The rows are grouped in 4 different ways at once. Each group adds its own fixed numbers to the row, and there is some noise. The rows also spread widely along 16 directions, which tell nothing about the answers.
(in the rows, 128 means zero)
Some rows, each with its group in each grouping after it:
[112  92 171 122 106 159 125  89 124 142  94  83 101 122 175 113 101 133
 124 144 123 102 149 143 129  94 166 117 134 119 146 148 117 129 104  87
  84 166  81] : k631 (2) (1) (2)
[114 113 160 141 154 143 173 144 146 155 141 168 136 125  82 146  93 100
 159 133 130  96 166 135 152 120  74 116 128 140 134 167 111  99 144 108
 130 130 109] : k260 (2) (1) (3)
[127 121 142 171 113 134 150 109  86  82 147 105 117 153 172  90 152 158
 109 150 134 140  76  67  79 134 185 119 151 135 144 102 160 162 122 131
 122  74 139] : k966 (3) (0) (1)
[121 121 143 107 128 124 130 157 112 184 137 130 147 114 110 101 169 129
 126 137  97 140 137 113 128 127 127 188 121 151 113 119 128 127 149 118
 143 128 126] : k631 (1) (0) (2)
[121 111 123  94 145 151 114 130 114 149  97 112 139 128 128 103 156 130
 159  84  99 153  91 149 117 148 151 116 140 139 102  81 114 133 161 169
  96 153 149] : k966 (0) (2) (3)
[158 147  68  83 173 123 121 114 137 136 159 144  96  91 130 152 162 164
  84 128 115 154 140 135  89 130 110 175 137  94 159 126 130 145 113 102
 125 100 144] : k667 (0) (2) (0)
[ 66 102 196 108  96 152  99 157 138 103 120 128 121 123 139  90 141 129
  94 114 101 144 166 124 133  95 124 156 104 158 117 103 142 109 135 135
  88  78 150] : k667 (3) (1) (0)
[160 123 104 148  85 114 122  67 117  73 194 108 120  64 145 166 191 155
 105 119 134 163 127  76 148 126 123 119 106 122 142 173 102 169 113 143
 138 118 106] : k260 (1) (0) (1)
[ 80 121 155  97  70 123  71 108 158 159 134 100  89 125 161 137 190  53
 136 121 146 200 111  82 152 122 102 204 100 122  93 123 187 127 109  91
 131  62 203] : k260 (2) (1) (3)
[141 125 111  98 227 106 138 154 116 163 115 141 103 151 102 124 105 127
  96 146 112  99 166 169 100 116 129 105 116 111 145  98 143 106 123 125
  89 134 105] : k966 (2) (2) (2)
[132 127 127 132 134 114 125 153 107 159 118 125 176 108 112  87 152 172
 120 156  98  95 139 125 122 114 162 174 131 144 161 111 115 167 122 116
 149 139 105] : k631 (1) (0) (2)
[151 163 151 106 102 139 154 112 168 109 196  62 116 134 112  71 133 177
  89 171  93 152 105 145  69 116  96 112 143  94 181 106 153 162  72 129
 106 132 170] : k667 (2) (0) (2)
[152 143 103 131 127 133 178  82 160 133 180  93  80 214 122 109 138 103
 133 190 164 163  47 119  89 141 131  98 166  85 209 147 183 155  68 106
 137 139 134] : k260 (0) (2) (1)
[156 119 120 148  97 132 125  42 114  96 145  63 104  88 176 111 158 185
 118 130 134 127  70 110  88 120 150 107 150  80 153 124 121 184  96 119
 118 159 127] : k260 (1) (2) (2)
[102 118 105 169 183 102 112 127 132 125 115 177 140  70 131 161 139  90
 184 111 168  91 156 104 118 144  77 166 113 119 148 128 126 129 102 109
 167  58 176] : k631 (2) (2) (0)
[139 110 131 128 135 138 155 119  74 141 163 112 128 130 136 104 153 150
 137 142 141 124 106  95 109 139 181 124 164 149 169 133 113 137 123 137
 109 145 114] : k260 (3) (0) (2)
[115 104 116 137 103 115 146  94 139 123 143 148  85 113 157 122 148 121
 137 127 164 132 173 107 118 115 113 175 154 105 153 160 139 111  99  94
 137 133 114] : k260 (0) (2) (0)
[127 111 144 104 140 145 152 143  81 141 178 138 113 112 120 103 186 159
 111 121 123 158 116  92  82 135 132 154 155 149 115 106 127 112 155 149
 110 112 142] : k667 (0) (1) (2)
[138 165 112 113 148 142 112 143 129 145 115 117 175 152 105 124 131 149
 132 138 103 129  43 130 135 145 165 126 140 126 158  85 126 186 138 132
 125 103 178] : k260 (0) (1) (3)
[141 151 114 127  95  94 108 126 133 120 131 140 145  74 131 160 145 142
 105 118  94 134 162 117 162 111 115 168  91 113  97 149 100 151 134 110
 146 114 115] : k667 (1) (2) (2)
[ 91  85 150 145 150 150 114 132 157  99  95 144 133 105 120  97 157 138
 137 106 109 124 149 146 104 109  86 126 104 136 114  94 131 135 129 144
 124  96 118] : k966 (1) (1) (1)
[154 150 110 130 200 133 136 124 149 186 102 116 138 148 113 153 104 107
 151 164 104 110  83 161 103 148 120 109 123  90 125 115 142 148 122  83
 129 118 149] : k631 (3) (1) (1)
[142 105 135 122 131 158 138 115 142 136 154  97 132 128 105 121 181 143
 125 142 107 158  85 124 106 128 115 113 124 135 131 127 135 167 131 132
 112 124 109] : k260 (3) (1) (3)
[133 110 102 129 171  96 147 136  75 168 152 138 129  97 132  93 178 136
 184 121 163 115 125 102  66 158 132 161 180 123 150  83 128 113 119 146
 133 135 169] : k260 (1) (2) (2)
[107 125 125  67 148 187 130 118 154 123  90 155  83 171 133  72 100 186
  62 116  91 140 120 187 109  99 152 155 163 120 180  99 138 125 134 110
  95 141 130] : k966 (3) (2) (0)
[132 140 160 168  99  72 136 139 132 159 176 116 162  95  80 141 136 104
 132 161 111  93 174  91 165 111  92 141  91 127 123 169 127 148 128  99
 162 122 110] : k260 (3) (2) (0)
[124 159 170 159 113 153 164  93 148 111 177 151 118 103  99 136 107 147
 107 130 125 119  99 101 123 124  55 131 132 109 136 153 124 125 134  99
 161  97 187] : k631 (3) (1) (2)
[154 156 117 109 108 119 134 116 138 149 128  96 125 134 128  99 150 164
 104 150  84 144  94 148 104 120 137 149 141  79  95  96 140 147 140 113
 126 153 141] : k667 (0) (1) (3)
[ 73  77 176 123 149 122 107 114 115 190 115 107  93 134 122  96 162  51
 173 126 151 114 131 123 119 113 102 143 114 130 108 124 158  95 120 111
 129 140 141] : k667 (3) (2) (0)
[134 117  81  89 155 126 123  95 117 153 138 141  67 135 168 152 135 110
 120 144 170 146 141 128 119 129 160 156 157 102 177 148 147 108  91  86
  95 129 123] : k260 (1) (1) (3)
[152 114 127 147 127 129 117  93 145  92 139  89 130  82 128 111 175 190
  79 142  92 123 131 143  97 103 114 114  98 103 128 116 119 174 118 133
 116 138  84] : k631 (0) (1) (0)
[128 123 150 116 114 121 132 166 112 150 163 137 176  97  75 123 180 130
 131 111  92 145 144 102 165 126 107 144  96 174 100 135  97 139 170 167
 139 129 111] : k260 (2) (0) (2)
[134 118 128 158 145 101 114 120  74  78 138 148 140  65 135 148 161 152
 117  95 126 115 155 105 143 131 134  96  96 136 101 117  79 112 152 186
 108 123 120] : k631 (3) (1) (2)
[107 109 124 110 183 138 118 178 160 134  90 144 145 188  91 103 150 109
 127 130 105 143 106 158 122 127 118 124  94 150 135  81 149 140 135 157
 113  97 113] : k260 (0) (2) (2)
[ 92 144 145 110  72  95  67  80 159 164  77 121 111 104 118  82 163 105
 142  91 103 142 114 160 174 101  75 178 106  64  42  90 131 101 144 126
 171 188 199] : k260 (3) (1) (2)

New rows, each followed by its group in each grouping:
[ 89 138 171 118  96 128 161 168  87 168 141 177 132 144 123 102 125 112
 139 115 129 133 136  72 142 135 137 203 162 156 106 123 129  88 176 112
 153  98 171] : k667 (0) (2) (2)
[107 121 152 175 140 122 170 136 127 104 133 171 124 138 119 109 124 127
 143 131 137 113 141 107 110 128  93 126 137 120 110 114 141  97 144 132
 140  93 148] : k260 (3) (1) (1)
[109  96 140 126 117  87 122 172 113 128 122 126 122 141 139 102 168  93
 133 130 104 160 209 124 130 124 144 139  95 155  78 106 146  88 137 164
  90 117  93] : k966 (3) (0) (1)
[ 98 122 160 130  89 115 121 125 183 110 136  95  97 180 130 115 140  68
 122 151 134 168 122 117 147 113  95 120  80 115 127 129 189 130  93 123
 112  90 138] : k260 (2) (2) (3)
[139 122 112 110  90 153 131 115 159 110 152  94 119 174 141 108 187 132
 107 160 130 196  66 114 109 130 156 143 128 137 187 132 156 188  84 124
 123 109 105] : k631 (0) (2) (2)
[128 170  98  96 175 110  84 137 125 164 110 118 167 129  88 117 138 115
 150 118 103 120  74 158 147 143 130 124 112 108 136  81 111 152 120 158
 141 142 193] : k667 (0) (0) (2)
[118 100 124 128 197 138 136 174 126 151  91 165 155 157  88 130 147 111
 142 129 110 115 115 143 137 128 126 117 103 154 109 105 131 132 169 146
 119 104  92] : k260 (2) (1) (3)
[113 142 154 113 110 121 131 139  97 172 169 135 133 145 103 142 116  88
 121 170 149 110 139  94 173 114 163 142 132 152 192 178 122 130 103  90
 129 118 125] : k667 (3) (1) (2)
[104  87 174 160  72 171 168  84 102 107 110 123  87 143 207 132 105 135
 129 121 137 134 119  73 131 116 180 138 155 138 109 167 128 121 152  83
 108 109  90] : k260 (3) (2) (1)
[125 129 161 151 128 127 127  94 155 111 123 111 105 120 126 119 122 149
  89 128  96 116 121 140 124 101  87 111  98  80  74 116 144 125 153 112
 121 130 127] : k260 (0) (1) (0)
[ 85 130 150 122 122 119  89 139 146 108 110 133 126 166 118 121 131  97
  96 129 128 131 114 118 184 102 135 128  74 138 151 118 151 144 124 136
 129  86 137] : k260 (2) (2) (0)
[112 147 148 142  76 125 129  78  98  74 153 154  94 102 153 115 150 164
  87  86 126 156 115  78 154 122 119 152 130 109  89 123 119  99 167 148
 149 117 189] : k260 (3) (0) (1)
[121 149 201 163 122 132 149 159 107 138 190 108 168 102  97 137 121 142
 104 154  94 114 125  51 126 132 110 136 102 167 131 137 142 162 153 104
 135  38 171] : k260 (3) (0) (1)
[146 112 168  99 177 114 146 151  68 232 174  73 140 122  93 130 125  96
 143 163 101  90 153 116 126 133 161 102 121 150 120 149 118 112 149 111
  88 174  91] : k667 (0) (0) (0)
[125 136 149 115 134 158 134 140 129 157 113 129 145 124 124 110 117 165
 116 125  87 123  99 130 105 127 139 154 153 127 120  93 127 154 165 104
 124  98 158] : k966 (2) (1) (0)
[151 151 149 141 112 161 168  79 122  91 154 112 116 131 148 153  64 162
 114 127 123 113  94 122 135 130 145  63 156 101 151 153  95 130 133 117
  90 147 135] : k260 (0) (1) (2)
[121 117 175 152 110  97 119 115 129 127 184 103 121 114  73 140 185  92
 101 139 115 145 133  91 167 109  70  98  54 127  74 150 140 126 150 153
 143 129 106] : k260 (0) (1) (1)
[159 155 115 159 117  97 164 135 147 141 170 138 153 140  79 154 126 114
 130 173 118 118 127 106 156 126 106 125 108 118 147 174 132 160 124 101
 160 116 103] : k260 (3) (2) (3)
[160 153 129 118  94 125 153 102 149 137 171 118 124  72 105 114 152 202
  83 131  70 133 143 135 102 106  81 172 141  85 103 137 111 151 148 101
 153 157 125] : k667 (0) (2) (0)
[137 151 149 150  98  94 130 135  82  75 159 113 134 123 153 105 116 167
  89 141 120 113 144  99 129 120 184  94 133 123 147  95 124 134 130 161
  87 109 144] : k966 (2) (1) (0)
[135 113 127 145 110 122 143  85  95  94 113 139  76 138 185 135 137 141
  96 125 131 134 120 113 126 108 160 122 128  89  68 130 132 102 160 117
 114 135  90] : k667 (2) (1) (0)
[115 133 134  86 110 146 136 115 136 187 118 117 113 115 151 113 106 125
 159 127 122 125 143 140 109 124 136 186 180 108 159 137 121 124 101  69
 121 151 159] : k667 (0) (2) (2)
[127 153 105 130 139  78 126 150 115 117 147 125 121 171 144 127 140  66
 166 141 160 153 105 111 118 159 140 109 120 115 137  95 156 107  92 162
 110  94 181] : k667 (1) (2) (2)
[135 135 154 159  70 131 124 141 116 129 157  97 194 104 131 168 157 122
 147 146 113 140  86  52 160 141 164 135 110 167 128 155 108 208 138 113
 133  66 119] : k260 (0) (1) (2)
[116 118 188 143  60 138 171 131 110 177 169  99 142 121 129 108 127 112
 163 149 123 128 131  69 119 131 140 163 165 153 136 162 139 140 131  83
 135 118 142] : k966 (3) (2) (3)
[119 134 164 101 114 170 119 116 132  84 120 134 123 137 130 145 100 161
  57 110  82 140 113 144 172  97 144  89  88 133 120 137  98 132 158 143
  84 120 102] : k667 (1) (1) (2)
[148 129 117  99  89 124 174 128  89 112 201 142  89 134 164 130 146 139
 110 127 149 181 160  86 112 146 172 143 177 144 164 148 126 101 130 143
  85 121 126] : k966 (2) (2) (0)
[ 87  75 133 104 199 180 142 162 129 186   4 180 135 182 130 108  82 129
 146 113  92  78 134 185 151 107 178 146 137 155 119 117 114 117 182  93
 104 151  53] : k260 (3) (2) (3)
[ 87  66 171 168 133 149 105  52 133 118 118  81  86  96 161 125 165  75
 173 115 179 112 103 101 109 115  86 106 100 115 139 146 148 141  76 110
 134 117 129] : k631 (2) (2) (2)
[152 119 137 120 155 156 171 121 137 147 169 124 112 177  86 138 141 109
 122 152 117 154  77 135 126 136 107  79 124 128 129 150 137 131 141 134
 111 140  98] : k260 (3) (1) (2)
[126 108 118 160 121 107 158 115 123 106 140 155  94 147 161 172 117  77
 151 146 167 137 178 101 148 132 135 110 127 121 126 176 133  89 110 112
 105 107  91] : k260 (3) (1) (1)
[117 117 140 160 155 101 154 190 114 138 139 166 177  90  95  86 140 170
 145 146 114  75 199 119  98 118 110 167 147 147 151  95 117 129 138 135
 137 101 124] : k260 (2) (1) (0)
[146 121 116 171 149 114 179 176 102 103 141 199 151 160 104 167 143 127
 104 147 118 133 129  84 159 135 145 122  98 160  86 151 124 126 193 137
 135  70  59] : k260 (3) (1) (3)
[135 101  93 110 123 113 138 160 117 159 134 147 115 160 157 124 180 102
 135 160 134 177 157 113 108 136 179 180 152 149 134 130 153 127 120 108
 107  97  82] : k966 (3) (1) (0)
[103  90 172 161 133 125 124 104 116 111 150  96  95 118 151 136 138  71
 157 129 156 130 133  90 108 134 106  89 107 129 103 128 159 108 111 130
  90  83 151] : k966 (3) (1) (3)
[116 100 126  88 137 153 147 108 153 158 113 142  77 123 151 131 123 100
 161 100 129 152 174 168 121 134  94 146 148 112 117 142 121  70 126 117
  97 166 126] : k631 (2) (2) (0)
[145 144 149 110 147 167 181 142 130 122 163 141 135 162  90 136  91 142
 117 125 101 137 101 144 142 144 122  73 131 147 160 139 103 122 158 157
  98 140 126] : k631 (2) (2) (0)
[126 138 107  73  87 169 126  76 165 156  93 133  95 165 118  73 160 174
  88 110  91 176  43 170 144 100 126 183 155  83 120 114 137 152 156 107
 165 195 130] : k260 (1) (2) (3)
[163 163  77 140 123  83 158 150  97  78 194 168 102 122 170 174 141 147
  80 155 149 171 166  53  99 152 167 167 140 132 159 139 157 130 116 109
 107  18 147] : k966 (3) (2) (3)
[ 98 145 105 155 133 133 127  94 146 135  67 190 135 131 148 178  63  72
 193 110 159  84 121 139 183 126 118 141 144  90 126 168  96 113 117  74
 166 119 153] : k667 (0) (1) (2)
[127 143 133 120 142  72 118 150  84 151 136 123 148 113 111  86 123 149
 130 130 118  82 155 136 137 124 160 125 138 117 154  86 114 111 136 159
 116 169 155] : k260 (1) (2) (0)
[138 113 122  92 146 137 139 133  92 160 176 140 128 118  96 126 155 142
 122 134 137 129 148 122 139 127 149 128 152 158 192 151  95 124 121 138
 105 161 106] : k260 (3) (1) (2)
[125 113 163 155 125 106 137 104  73 152 141 100 108 129 139 120 159  96
 145 140 143 117  89  86 116 126 138 109 120 111  67 119 141 115 147 130
 132 134 132] : k667 (2) (1) (2)
[129 146 124 153  98  96 137 125 133  70 173 153 123 103 126 113 153 153
 101 129 132 138 166 114 122 125 101 135 121 108 138 117 124 108 118 158
 130 110 151] : k631 (0) (1) (0)
[ 84 114 179 198  40 133 146 142 175  41 141 124 140 178 156  91 154 104
 141 159 153 167  88  67 119 120 111 136 111 143 142 120 179 163  92 133
 142  29 142] : k260 (1) (1) (2)
[126  91 179 143 118 128 155 117 121 148 135  74 113 139 136  85 128 140
 124 163 113 102 151 134  94 100 139 103 132 114 118 123 139 124 121 111
  89 174  74] : k260 (0) (1) (2)
[122 146  97  95 107 168 131 109 158 107 149 158 116 122 138 136 162 148
 111 111 121 187 106 113 123 133 112 188 151 128 158 143 125 149 115 111
 149  81 163] : k667 (0) (0) (1)
[116 110 132 126 130 110 136 130  86 148 172 173  95 100 131 138 168 131
  81 149 151 127 188  74 135 110 137 200 130 147 150 167 133 102 135  87
 139  94 106] : k631 (3) (1) (0)
[151 141 144 176 122  77 140 132 117 137 183 121 152  71 102 146 166 139
 103 163 112 109 160  77 115 118  88 153  91 115 102 148 134 148 129 100
 158  94 118] : k631 (0) (1) (2)
[122 107 141 130 113 132 172 157  50 142 134 169 139 104 163 119 111 166
 127 118 120 104 197  83 128 127 200 174 178 171 126 145  87 100 171 115
 106 130  88] : k966 (0) (0) (2)
[102 100 135 136 138 123  89 130 114 162  81  97 175  75 133  93 150 129
 177 123 112  82 145 132 126 115 153 150 125 144 141 100 112 172 108 121
 131 133 129] : k966 (2) (0) (3)
[ 72  92 184 144 101 163 127 106 169 122  98 118  95 181 130  86 132  91
 111 155 136 129 106 130 140  91 115 135 101 124 138 137 176 125 109  93
 132 116 107] : k631 (0) (1) (3)
[127 109 100 165 191  83 116 101 139 135 121 120  94 116 137 102 170  95
 166 155 163 109 134 147  61 134  83 129 123  70 125  87 173 111  77 120
 139 120 161] : k631 (3) (1) (0)
[101 130 167 159  94  73 118 121 145 139 162  83 118 117 125  84 136  96
 147 177 153 100 171 104 110 109 101 142 123  95 160 121 178 121  63  99
 126 120 165] : k260 (0) (1) (3)
[122 125 142 106  91 138 133 150 125 120 149 119 133 179 138 126 152  96
 115 141 115 185 107 108 164 141 172 131 105 163 134 137 138 130 138 150
 101 109 110] : k631 (1) (0) (0)
[118 123 141 136  84 129 119  94 113 100 122 137 131 110 123  91 139 183
  79 129 106 107 152 131 162  81 159 125 131 126 159 142  94 147 127 130
 134 172  88] : k966 (3) (1) (1)
[116 117 174 162 146 168 171 132 103 172 124 125 153 123 143 137  80 128
 156 157 127  74 106  86 115 138 154 154 153 150 152 157 132 149 140  54
 138  81 134] : k631 (1) (0) (3)
[126 120 111 141 118 113 141 145 118  51 138 147 127 172 144  92 168 137
 137 102 136 175  90 125 118 152 152  87 130 133 122  69 132 113 146 222
  97 117 140] : k260 (1) (2) (0)
[143 147 142 138 148 141 144 119  85 180 113 121 174 117 101 114 119 167
 146 123  96  83  46 112 132 139 161 127 154 129 127 108  96 173 177 118
 155 148 151] : k260 (3) (2) (2)
[146 180  62 140  96  83 124 147 133 111 151 196 183  41 123 175 154 147
 162 105 121 136 179 102 152 152 104 202 147 111 123 141  77 140 130 126
 171  84 183] : k667 (0) (1) (3)
[119  88 143 129 128 216 149  48 141  66 124 104  80 135 162 119 129 155
 118 106 127 143  67 141 108 114 129  75 141 120 157 153 117 144 112 132
  93 139 106] : k667 (3) (0) (3)
[146 151 112  95  76 111 158 129 123 130 150 174  92 127 151 120 137 167
  75 129 104 179 171 125 122 116 132 196 162 102  89 128 130  91 160 105
 122 131 130] : k966 (1) (1) (2)
[113 119 124  97 106 146  90 105 114 126 119 145 115 100 132 125 190 163
  79  96 107 164 102 109 160 108 146 175 112 135 106 119 118 143 166 130
 131 118 136] : k260 (3) (1) (3)
[124 151 111 109  89 111 153 121 103 145 119 175 118 133 136 129  96 135
 113 130 117 112 178 126 186 106 166 175 149 113 118 170  96  90 152  97
 143 176 103] : k667 (0) (0) (3)
[114 130 147 169 116 102 137 160 121 124  89 161 159 132 112  80 177 150
 123 112  88 135  92 109 120 126 105 175  97 120  36  69 140 133 196 152
 181 103 141] : k631 (1) (2) (2)
[101 107 127 102 102 115  94 116 126 160  98 125 118 132 126  71 183 142
  98 146 114 126 131 146 141  78 156 190 126 113 134 117 138 145 121 105
 152 166  89] : k667 (1) (1) (0)
[127 199 121 108  68 128  91 119 193 140 126 122 173 109 106 159  90 123
 126 140  91 140 108 139 184 123 115 160 121 106 173 145 117 191  94  76
 149  92 205] : k966 (3) (1) (3)
[143 138 131 117 129 125 114 160 138 129 175 129 160  91 103 211 156 105
  99 131  88 169 156  79 177 140 113 142  57 174 106 173 120 160 151 118
 108  39 113] : k260 (3) (0) (3)
[118 136 160 127  83 124 161 194 176 119 181 136 164 129  92 100 151 135
 137 137  91 169 173 111 111 139  80 169 127 157 133 115 141 132 134 144
 121  79 150] : k260 (0) (2) (0)
[109  85 115 103 189 164 116 102 108 144  85 126  86 113 182 138 119 128
 147 105 139 118 142 141 103 132 163 137 147 128 140 118 127 108 119 102
  70 118 130] : k260 (3) (0) (3)
